Every row belongs to one group in each of 4 separate groupings. Each group adds its own fixed numbers to the row, and there is some noise. The rows also spread widely along 13 directions, which tell nothing about the answers.
In the rows, zero is written as 128.
Some rows, each with its group in each grouping after it:
[145  58 137 113 129  93  97 141 142 128 130 195 104 123 166 120 157 121
 125 182 120 156 130 112  93 152  81 131 113] => j231 j478 (1) X
[111 190 160 162  99 144 132 121 111 114 145  68 137 123 110 155  81 144
 150  85 132 155 109 134 109 124 171 140 124] => j160 j40 (0) H
[115 117 160 124 119 125  87 107 108  98  98 151 149 117 139 130 166  91
 119 163 155 160  97 128 127 100 134 165 142] => j369 j478 (0) U
[142 129 165 128 139 115  98 137 143  72 166 113 131 190  98 126 134 116
 129 188 149 174 187 114 105 206 175  94 148] => j844 j334 (2) U
[152 133 190 144  87 137 107 117 106 106 113 113 159 101 142 105 114 141
 145 169 146 112  87 117 136 104 127 120 130] => j892 j334 (1) X
[144  52 115 131 122 186 125  82 135 112 110 145 164 134 136 150 143 119
 164 174 125 135 192 118 179 154 107 137 140] => j160 j645 (2) F
[135 136 130 125 134  99  96  87 106 100 149 137 168 142 132 167 189 129
  94 142 134 152 111 139 105 118 168 133 164] => j231 j645 (3) E
[175  99 126 174 105 170 145  86 107 142 131  64  57  84 142 156  94 172
 178 114 128 141 164 119 114 139 104 167  86] => j892 j40 (3) A
[131 133 141 141  90 157 134  82  94  97 141 134 135 140 162 119 133 158
 104 183  85 142 112 141  87 155 139  71 114] => j184 j40 (0) H
[206  64 135 152  93 131 103 141 116 135  86 163  87  83 180 151 150 192
 109 125 149 121 134 106 138 149 107 155 141] => j844 j334 (0) E
[150 117  90 169  99 124 103  54 128 100 134 201 166  64 199 160 199 168
 107 110 146 101  87 156 135  95 128  93 138] => j184 j645 (0) A
[115 128  90 146 135 148 129 121 148 167  94 149  85 128 132 155 116 180
 124  77 124 148 134 116 163 114 152 201 179] => j369 j645 (3) F
[108  86 106 129 152 151 143 123 143 132 139 128 118 133 120 173 116 108
 166 112 120 177 191 136 126 152 117 172 133] => j231 j645 (1) X
[171 139 142 198  96 153 132 129  93 121 157  53 116 104 112 164  91 192
 126  46 115 151 144 188 103 177 183  85 132] => j184 j40 (2) E
[100 103  93 116 106 161 129  71 102 125 121 149 202 134 132 197 123 160
 123 123 102 131 172 123 136 179 124 123 101] => j231 j645 (3) E
[ 62 125 106 166 135 165 127 112 153 121 140 135 147 110 118 164 107 107
 161  72 120 186 153 165 135 154 149 134 119] => j369 j645 (3) H
[102  71 123  96 139 110 127 173 145 196  99 172 124 165 120 132 121 177
 119 110  98 143 129 120 145 150 121 172 179] => j369 j334 (1) E
[154  94 138  94 116 136 167 134 114 182 139  80  72 167 115 129  75 191
 149 153  70 145 161  91  88 165 106 150 112] => j892 j645 (3) X
[104 116 174  51 110 152 142 172 111 130 111 136 171 152 134 163 108 130
 138 157  96 135 125  50  91 153  82 186 119] => j892 j334 (3) A
[122 125 141 139  92 132 126  69  95 125 133 120 123  96 158 144 133 143
 125 136 110 142  83 154  95 102 101 137 100] => j184 j334 (0) F
[139 124 166 141 112  82  77 144 154  96 151 154 147  97 142 149 130 126
 152 125 185 156 127 118 109 154 126 115 106] => j369 j334 (0) E
[130 144 166 140 110 128 117 178 131 157  93 101  64 147 113  88  64 174
 147 118 131 130 103  97 144 121 147 185 159] => j184 j645 (1) A
[161 126 140 144 112 155  73 129 118  67  84 123 135 122 121 178 119 141
 134 125 188 144 176  94 156 168 153 183 140] => j184 j478 (2) E
[160 101 164 135 119 122 102 107 118 102 145 124 150 116 140 141 162 120
 131 153 144 151 128 138 115 130 132 120 142] => j892 j645 (0) F
[115 118 138 118 123 152 139 155 140 112 129 147 147 139 139 144 107 134
 135 132 105 153 135 122 115 154 129 113 145] => j184 j478 (0) X
[148  96 116 159 109 167 118 107 120 120 105 147  70 103 166 142 128 158
 125 140 114 153 137 132 127 146 120 143 120] => j184 j645 (3) E
[109 118 126 101 157 145 145 166 148 143 106 177 119 153 153 145 163 135
 112 127 114 151 105  96 132  90 136 195 225] => j369 j334 (0) A
[113  94 123 156  99 149 142 136 125 174 113 152 124 123 147 119 102 184
 120 105  78 129 101 156 141 147 126  94 141] => j160 j334 (0) U
[176 123 164 119 110 141 101 165 124  92  89 121  64  94 157 175 117 123
 156 129 173 166 152  55 106 140 100 235 115] => j184 j40 (3) E
[114  57 141  97 121 147 134 116 114 179  94 147  73 168 141  86 116 148
 126 197  76 157 124 112 122 135  87 171 126] => j369 j40 (2) F
[127 149 116 120 138 117 120 103 125 113 137 119 123 178 107 161 146 162
 111 127 131 149 150 122 114 147 171 154 177] => j184 j334 (2) U
[106 165 137 152  97 131  99  86 141  93 157 167  91 109 175 132 100 146
 135 190 142 152 122 110  87 162 111 105  42] => j892 j40 (1) E
[131 129  87 162 124 146 145  92 139 137 149 176  86 126 181 147 135 186
 104 140 101 141 130 138 111 137 144  99 140] => j231 j645 (0) E
[104 183 116 170  97 197 147  89 154 105 120 172  95 118 182 121  72 177
 140 176 128 128 127  91 148 132 134 108 119] => j369 j334 (0) F
[ 86 146  71 168 152 134 129  71 140 172 135 118  51 154 120 142 126 183
 111  81 104 168 124 173 126 106 176 178 163] => j892 j645 (2) H
[127  90 164 139  79 141 114 136 105 151  95 120 136  81 143 131  89 134
 156 110 112 137  93 125 128 128  86 151  78] => j160 j40 (3) X
[117 150 140 153 129 134 100  99 107 104 142  98 144 146 110 142 141 139
 113 120 143 152 115 152 122 124 180 136 168] => j369 j334 (2) A
[119 100 184 133 117 180 121 141 107  94  94 134 161  95 154 136 149  68
 142 145 138 161 104 131 138  97 116 176 143] => j844 j40 (2) E

New rows, each followed by its group in each grouping:
[120 130 139  99 119 127 107 144 128  89 122 173 160 148 147 164 159 140
 102 135 124 148 127  97 100 155 138 148 162] => j184 j334 (2) H
[ 82  88 142 144 101 145 127 107 120 146 104 184 180  95 171 103 141 125
 113 135  91 130  54 177 146  94 106  95 133] => j844 j334 (0) X
[137 112 132 145 116 188 131 126 108 111 118 141 132 118 161 149 134 150
 112 137 110 141 131 129 125 140 136 130 149] => j892 j645 (0) A
[144  80 109 125 101 155 141  66  89 145  97 124 148 107 150 174 140 173
 134 126 113 117 134 138 142 117 101 163 131] => j184 j334 (0) E
[ 65  94 151  93 118 129 117 137 127 139 143 158 132 182 130 107 100 134
 110 190  66 177 129 137  76 202 105  87  87] => j892 j334 (0) H
[149 111 132 128 126  80 108 109 141 172 124 147 159 135 121 125 161 186
 124 103 138 105 100 133 160  96 152 145 193] => j892 j645 (1) F
[147 120 148 167 133 129 107 143 105 127 122  90 147 129 104 146 141 140
 122  77 136 149 121 155 135 129 180 149 195] => j231 j40 (3) A
[152 114 104 148 129 173 123  72  87 135  75 104 108 141 125 157 149 171
 103 132 138 136 140 132 179  94 176 201 208] => j369 j645 (0) E
[ 90 159 148 123  69 140 135  71  87 133 151 103 142 116 135 150  61 165
 143 159 104 133 116 119  81 159 100 115  29] => j369 j334 (1) E
[157 118 134 149 112 186 145 119 133 103 134 133  93 125 169 135 123 154
 145 174 117 130 143  92 122 137 118 130 138] => j160 j334 (2) A
[139 136 125 164 133 156 100 120 150 108  94 142  95 131 131 130 125 153
 139 136 168 139 147 106 169 127 166 168 170] => j892 j478 (2) U
[108 153 114 173 127 155 118 111 163  63 167 179 134 109 173 152 150 116
 127 129 131 174 138 154 105 156 160  72 137] => j184 j645 (0) H
[103 131 190 111  99 176 151 146 101 100 137 120 169 151 137 100 110 104
 132 178  75 151 106 131  97 148 136  82 131] => j184 j645 (2) U
[127  86  90 118 127 148 192  90 149 176 158 164 141 145 159 131 146 191
 138 128  52 114 133 144 125 124 115  87 165] => j184 j645 (2) F
[ 97 149 152 113 133 143 134 115 144 118 140 145 153 164 137 114 121 131
 137 186 117 143 115 116 134 117 150 113 152] => j892 j645 (0) E
[103 123 113 140 118 143  90  65 113 113  99 143 140 134 122 144 138 133
 126 140 154 148 142 131 155 130 150 167 129] => j369 j645 (2) U
[134 145 136 163  93 165  92 149 127  81 107 149 152 109 144 171  81 165
 131 110 169 130 163  92 142 193 142 128 117] => j231 j334 (0) A
[140 142 137 135 131 160 135 145 136 117 119 139  36 158 150 116 109 148
 120 177 123 174 152  87 109 148 152 159 157] => j369 j645 (0) U
[104 105 204  98  99 161 125 174  90 130  90 105 196 127 113 144 100  94
 151 130 111 145 104 113 137 128 112 178 130] => j160 j40 (1) E
[ 90 103 113 159 129 152  99 127 134 113 150 142 150 114 128 176 121 136
 124  76 123 169 152 173 111 188 134 113 107] => j892 j334 (2) A
[178 109 140 105 106 131 170 154 107 169 134 128  48 168 167 105 118 228
  95 173  55 117 101  91  71 143 114 117 164] => j184 j334 (0) A
[164 109 150 149 109 139 136 116 140 114 148 127 141  99 154 136 115 150
 166 142 137 132 142 121 121 140 117  94 116] => j892 j40 (0) X
[140 158 146 140 101 126 107 107  90  97 144  98 144 134 124 163 111 159
 103 125 131 147 125 129  86 153 157 124 123] => j231 j334 (2) X
[174 117 143 156 111 154  72 146 127 102  78 133  90 108 135 162 113 163
 125 107 186 147 165  87 154 160 139 205 141] => j892 j40 (2) F
[124 112 144 135 141 176 117 136 128  91 127 144 139 163 137 141 145 123
  97 170 112 172 148 138 130 165 158 114 184] => j892 j334 (0) F
[169  88 155 153 145 158 106 135 148  79 122 100  77 116 130 148 130  86
 187 156 171 185 192 113 142 149 131 176 145] => j184 j645 (3) E
[121  99 128 180  99 190 163  55  93 144 140 111 122 127 150  94 114 164
 129 175  63 136 119 191 128 144 138  44 112] => j892 j40 (0) U
[102 116 127 149 127 148 130 147 134 144 104 154 126 147 136 123 117 157
 114 114 106 147 115 141 144 134 156 135 186] => j231 j334 (0) H
[139 131  80 162 119 168 142 122 164 109 151 158  96  93 168 224 100 174
 153  85 143 154 195 104 116 185 117 139 100] => j160 j334 (0) E
[138 125 116 124  80 116 105  51  81 112 130 106 154 103 125 205 131 164
 122 116 142 134 157 113  92 176 108 157  49] => j844 j334 (3) U
[201  91 176 169  88 177 118 162 102  81 117 128 134  88 164 127 120 139
 128 155 133 134 151 116 125 169 136  89 143] => j231 j645 (1) X
[155 164 123 136 127 122 183  87 128 153 153  92 130 148 124 131 146 185
 149 117 100 109 105 125 129  76 176 123 205] => j184 j645 (3) U
[ 92 106 161 155 127 190 134 111 132  91 128 150 192 103 153 121 144  70
 161 155 125 158 114 163 154 106 136 103 147] => j369 j40 (2) E
[112  97 151 128 114 126  82 140 115 102 120 133 137 142 110 155 106 117
 133 136 149 171 174 120 109 205 124 144  97] => j231 j334 (2) U
[161  43 143  61 130 103 103 121 127 115 149 166 143 171 140 155 175 130
 117 214 103 164 187  82  75 217  76 123  99] => j892 j40 (3) F
[161  92 144 135 104 209 179 159 144  91 135 178 153 103 190 141 139 133
 150 161  80 132 160  98 121 174 112  61 152] => j184 j645 (3) U
[153 164 129 183 105 110 136  80 119 140 188  59  68 153 107 118  74 209
 132 118 106 152 136 171  86 171 173  64 111] => j184 j40 (0) F
[180  92 155 123  96 130 106 125  95 130  84 124 171 155 123 103 132 189
 103 154 119 101 114 125 166 136 160 104 194] => j184 j645 (0) X
[108  65 131 121 111 129 144 100  99 179 135 116 174 116 122 150 130 156
 138  94  84 137 114 175 118 131 106 123 120] => j369 j334 (2) E
[184  95 181  95 130 121 157 180 132 152 140 111  93 148 136 116 137 149
 154 152 110 141 139  79  93 126 121 156 170] => j892 j645 (2) U
[120  73 115 156 154 127 110 136 158 154 101 189 117 105 153 127 178 125
 128  99 137 154 108 163 175  87 142 169 203] => j369 j645 (1) E
[138 189 139 141 126 164 132 140  89  90 121  95 136 134 130 188 155 154
  79  82 118 148  95 125 100 109 190 174 213] => j184 j334 (3) A
[131  54 121 114  92 167 182  82  87 178 113 159 152  93 177 135 154 156
 134 146  58 113 109 139 119 107  76 127 117] => j369 j645 (1) U
[144  79 146 118 105 132 120  89  94 128 128 114 135 145 128 136 134 144
 117 170 107 151 148 135 109 168 111 128 106] => j844 j40 (0) F
[164 116 150 166  82 157  68 132 151  53  98 179 112  99 163 134 101 145
 145 187 189 137 186  65 150 222 118 108  76] => j844 j334 (3) U
